There are 3 ways to turn a row about zero (a turn may also mirror it). The second row of each pair is the first, turned, with some noise. The first 30 pairs use one turn. New pairs use 3 turns, one after the other, and a turn may come again.
Known pairs, each followed by its turns in order:
[20, 0, 31, -11, 0, 14, -3, 37, -11]
[-24, 6, 28, 13, -12, 0, 2, 5, -38]	nak

[-5, -4, 4, 12, -23, 0, 4, -11, -13]
[-7, -4, 6, 19, -18, -2, -2, 5, 16]	sosoz

[10, -11, -2, 22, 3, 11, 5, -7, -13]
[7, 1, -6, -15, -10, -11, -23, -4, -4]	lemo

[-9, -2, -18, 5, 2, -10, 12, 17, -2]
[-19, 5, -2, -3, 5, 17, 4, 16, -5]	sosoz

[1, 15, -8, 1, -16, -4, -6, 12, 1]
[3, 6, -15, -5, -10, 13, 5, 6, 12]	sosoz

[-18, 2, 5, 8, -6, -6, 15, -22, 18]
[7, -11, -7, 11, -23, 12, -1, 7, 21]	lemo

[1, -6, -9, 10, -4, -8, 8, -3, 7]
[-14, -8, -1, 2, 0, -1, 8, 7, 0]	sosoz

[-6, 11, 9, -22, -19, -14, 27, 16, 26]
[-20, -8, 4, 16, -5, -13, 35, 18, 21]	lemo

[13, 1, 9, 12, 14, 26, -5, -4, -40]
[18, 3, 26, 3, -35, 4, -17, -5, -22]	sosoz

[7, -1, -1, 2, -30, -8, 25, 28, 3]
[-12, 20, 15, -19, -11, 25, -4, -18, -6]	nak

[-8, -5, 16, -29, 5, -9, 1, 12, -3]
[-18, -19, -6, 2, -22, 3, -4, -4, -14]	nak

[-3, -14, -8, -1, 11, 6, 6, 12, 0]
[-3, -15, 7, 1, 13, 6, -1, -9, -5]	nak

[-27, -19, -27, 3, 8, -21, -17, -3, -4]
[29, -27, -20, 8, 7, 19, -9, -7, 7]	nak

[11, -19, 8, -4, 11, 2, 15, -15, -14]
[1, -18, 14, -18, -5, -2, -18, 12, -3]	lemo

[11, -6, -10, -12, 10, 8, 4, -6, -9]
[-7, -6, 4, -11, -4, 3, -15, -12, -13]	sosoz

[-4, -1, -26, -18, 12, 2, 1, -24, 17]
[-26, 5, -6, -18, 11, -18, 0, -23, -5]	sosoz

[-5, -2, -16, -12, -18, 6, 13, -10, 8]
[-6, 1, -2, -19, -1, 15, 9, 3, 18]	nak

[-18, -18, -6, -13, 2, 1, -4, 16, 6]
[-3, -25, 6, 5, -4, 19, -3, -6, 1]	nak

[26, 18, -12, -5, -1, 14, -10, -2, 4]
[10, -8, -13, -28, -17, -3, -1, -10, -2]	sosoz

[-4, 9, 4, 22, 8, -11, -4, 20, 4]
[10, 8, -1, 2, -1, 8, 20, 21, -8]	sosoz

[7, 21, 6, 27, -20, -18, 0, -26, -9]
[9, 21, 2, 28, -18, -1, -32, 11, 11]	lemo

[-1, 7, -4, -21, -14, -7, -18, 5, 6]
[8, -5, -2, -2, -27, 11, 10, 7, 0]	nak

[0, -3, 0, 2, -7, 1, 5, -25, 3]
[-1, -10, -2, 6, -7, 9, -17, 7, 11]	lemo

[-1, 19, 21, 12, 14, 6, 2, 1, 19]
[-3, 8, -9, 5, -27, 6, 11, 7, -15]	lemo

[0, -7, 4, 0, 7, 10, -10, -4, 11]
[-4, -8, -9, -2, -2, 10, 2, -5, -12]	lemo

[10, -8, 10, -1, 14, 11, -3, -7, -1]
[10, -7, 12, -3, 2, -7, -4, -10, -10]	sosoz

[0, -15, -3, 11, 11, 5, 27, 1, 7]
[0, -12, 0, -22, -22, -10, 1, -5, 10]	lemo

[11, 8, 14, 3, -4, 4, 16, 15, 9]
[-11, 4, -4, 0, -14, -18, 10, 11, -4]	lemo

[12, 26, 5, 12, -15, -3, -4, -5, -5]
[9, 30, 2, -6, -11, -8, -3, 11, -1]	nak

[-4, -5, -9, 18, 2, 9, 2, 4, 22]
[8, -1, 18, 5, 12, 1, 1, -12, 18]	nak

New pairs, each followed by its turns in order:
[-3, 20, -4, -17, -1, -8, 17, 40, 12]
[-22, 4, 1, -21, 24, 26, 2, 22, -10]	sosoz sosoz lemo

[-14, -1, -1, -11, 12, 10, -4, -5, 15]
[5, -7, -14, -1, -16, 8, -12, 0, 6]	nak nak lemo

[12, 20, -11, -11, -19, -24, 0, -5, 5]
[-8, 16, 18, 2, -18, -19, 18, 8, 5]	lemo sosoz lemo

[25, 10, 12, 20, -2, -11, 33, 1, -17]
[35, 14, 9, -29, -8, -9, -10, 16, 3]	nak lemo sosoz

[-20, -9, -5, -7, 14, 1, -9, 9, 35]
[1, -39, 9, -6, 0, -15, -3, -4, 16]	lemo nak nak

[11, -7, -12, -15, 5, 8, -5, -19, -5]
[-7, 6, -9, 1, -4, -28, 4, 8, 4]	lemo sosoz nak

[-7, 2, -10, 9, -12, -2, 19, -17, -3]
[-3, -24, -3, 7, 17, 5, -5, 5, 8]	nak nak sosoz

[3, -18, -1, -16, 4, -13, 0, -11, -22]
[-1, -5, 16, 17, -8, 16, -18, -3, -6]	lemo lemo sosoz

[31, 11, 21, 6, 0, 26, 11, 6, 19]
[-25, 3, 16, -5, -38, 6, 6, -13, -12]	lemo lemo lemo

[2, -4, 5, -1, 6, -1, -8, -6, 8]
[2, -4, -5, -2, 0, 8, 1, -10, -6]	lemo lemo sosoz

[22, 9, -6, -5, -3, 3, 18, 9, 27]
[-5, -25, 2, -23, 6, -7, 15, 15, 2]	lemo lemo sosoz

[1, 4, 3, 3, -4, -1, -35, -20, 21]
[14, 1, 0, 34, -7, 3, -4, -5, 23]	nak lemo lemo

[6, -21, 6, 10, -9, 15, 14, 3, -14]
[15, -26, 9, -4, 4, -13, 7, 10, -9]	sosoz sosoz sosoz

[0, 9, -9, 1, 9, -17, 9, 7, 11]
[-2, -2, 8, 16, -6, -7, 13, -15, -1]	lemo sosoz lemo

[14, 15, 19, -1, -11, 6, 27, 13, 1]
[0, -6, -31, -4, 17, -11, -22, -6, -1]	sosoz lemo nak

[7, 3, 7, 4, -5, 3, 10, -6, -23]
[21, 8, -9, 2, 10, -6, -1, -5, -7]	sosoz lemo nak

[-10, -42, -24, -15, 4, 14, 0, 3, 0]
[25, -14, 6, 24, 1, 17, -13, -27, 12]	sosoz nak nak

[-16, -15, 15, 6, -26, 11, 19, 8, 11]
[13, -8, 4, -5, 1, -20, -20, 8, 33]	sosoz lemo lemo

[-11, -4, -17, -11, 4, 5, -12, -13, -14]
[13, 1, 8, -25, -10, 8, 13, -2, 6]	sosoz lemo sosoz

[17, 6, 13, -12, 14, -4, 8, -8, -4]
[-7, 24, 7, 1, -10, 5, 15, 5, 2]	nak sosoz sosoz

[2, 7, -11, 15, -6, -15, 9, -6, 21]
[19, 0, -28, 3, 2, -2, 8, -2, 1]	nak lemo lemo

[-9, -5, 6, 23, -11, 8, -32, -3, 13]
[10, -17, 17, 14, 13, -13, 21, -23, -2]	sosoz sosoz lemo

[1, -13, 15, -1, -9, 7, -4, -8, -14]
[3, 2, -1, 17, -2, -8, -11, -6, -17]	lemo lemo sosoz

[-4, -8, 11, 3, 0, -2, -7, -7, 1]
[4, 8, 0, -12, -6, 0, 0, 2, -4]	lemo nak lemo

[-37, -13, 17, 24, -29, -5, 3, 12, -4]
[-36, -5, 11, 15, -20, -4, -7, 31, 18]	nak sosoz lemo

[4, 8, 5, 2, 10, 12, 14, -19, -14]
[5, -7, 7, -4, 1, -24, -17, 13, -3]	nak lemo sosoz

[10, 3, -8, 0, 12, -4, -6, -5, 11]
[15, -2, 2, -4, 15, -3, -2, -4, 0]	sosoz lemo sosoz

[17, -1, -6, 8, -7, -6, -7, -14, 7]
[0, 3, -10, 17, -1, 2, 15, 8, 10]	nak lemo lemo

[19, 2, 4, 9, 6, -13, 11, 6, -6]
[15, -9, -3, -15, -5, 10, 7, 0, -12]	nak nak nak

[-10, -13, 9, 9, -16, 14, -4, 20, -2]
[8, 11, -1, 20, 8, -18, 8, 18, 7]	sosoz nak sosoz

[-12, -18, -4, -11, 7, 4, 11, 15, 8]
[-7, -2, 2, -19, 15, -12, -3, 17, 4]	sosoz lemo lemo

[37, -1, 21, 6, -8, -6, -12, 22, 10]
[9, 34, -35, -6, -5, 8, 7, -8, 0]	nak nak sosoz

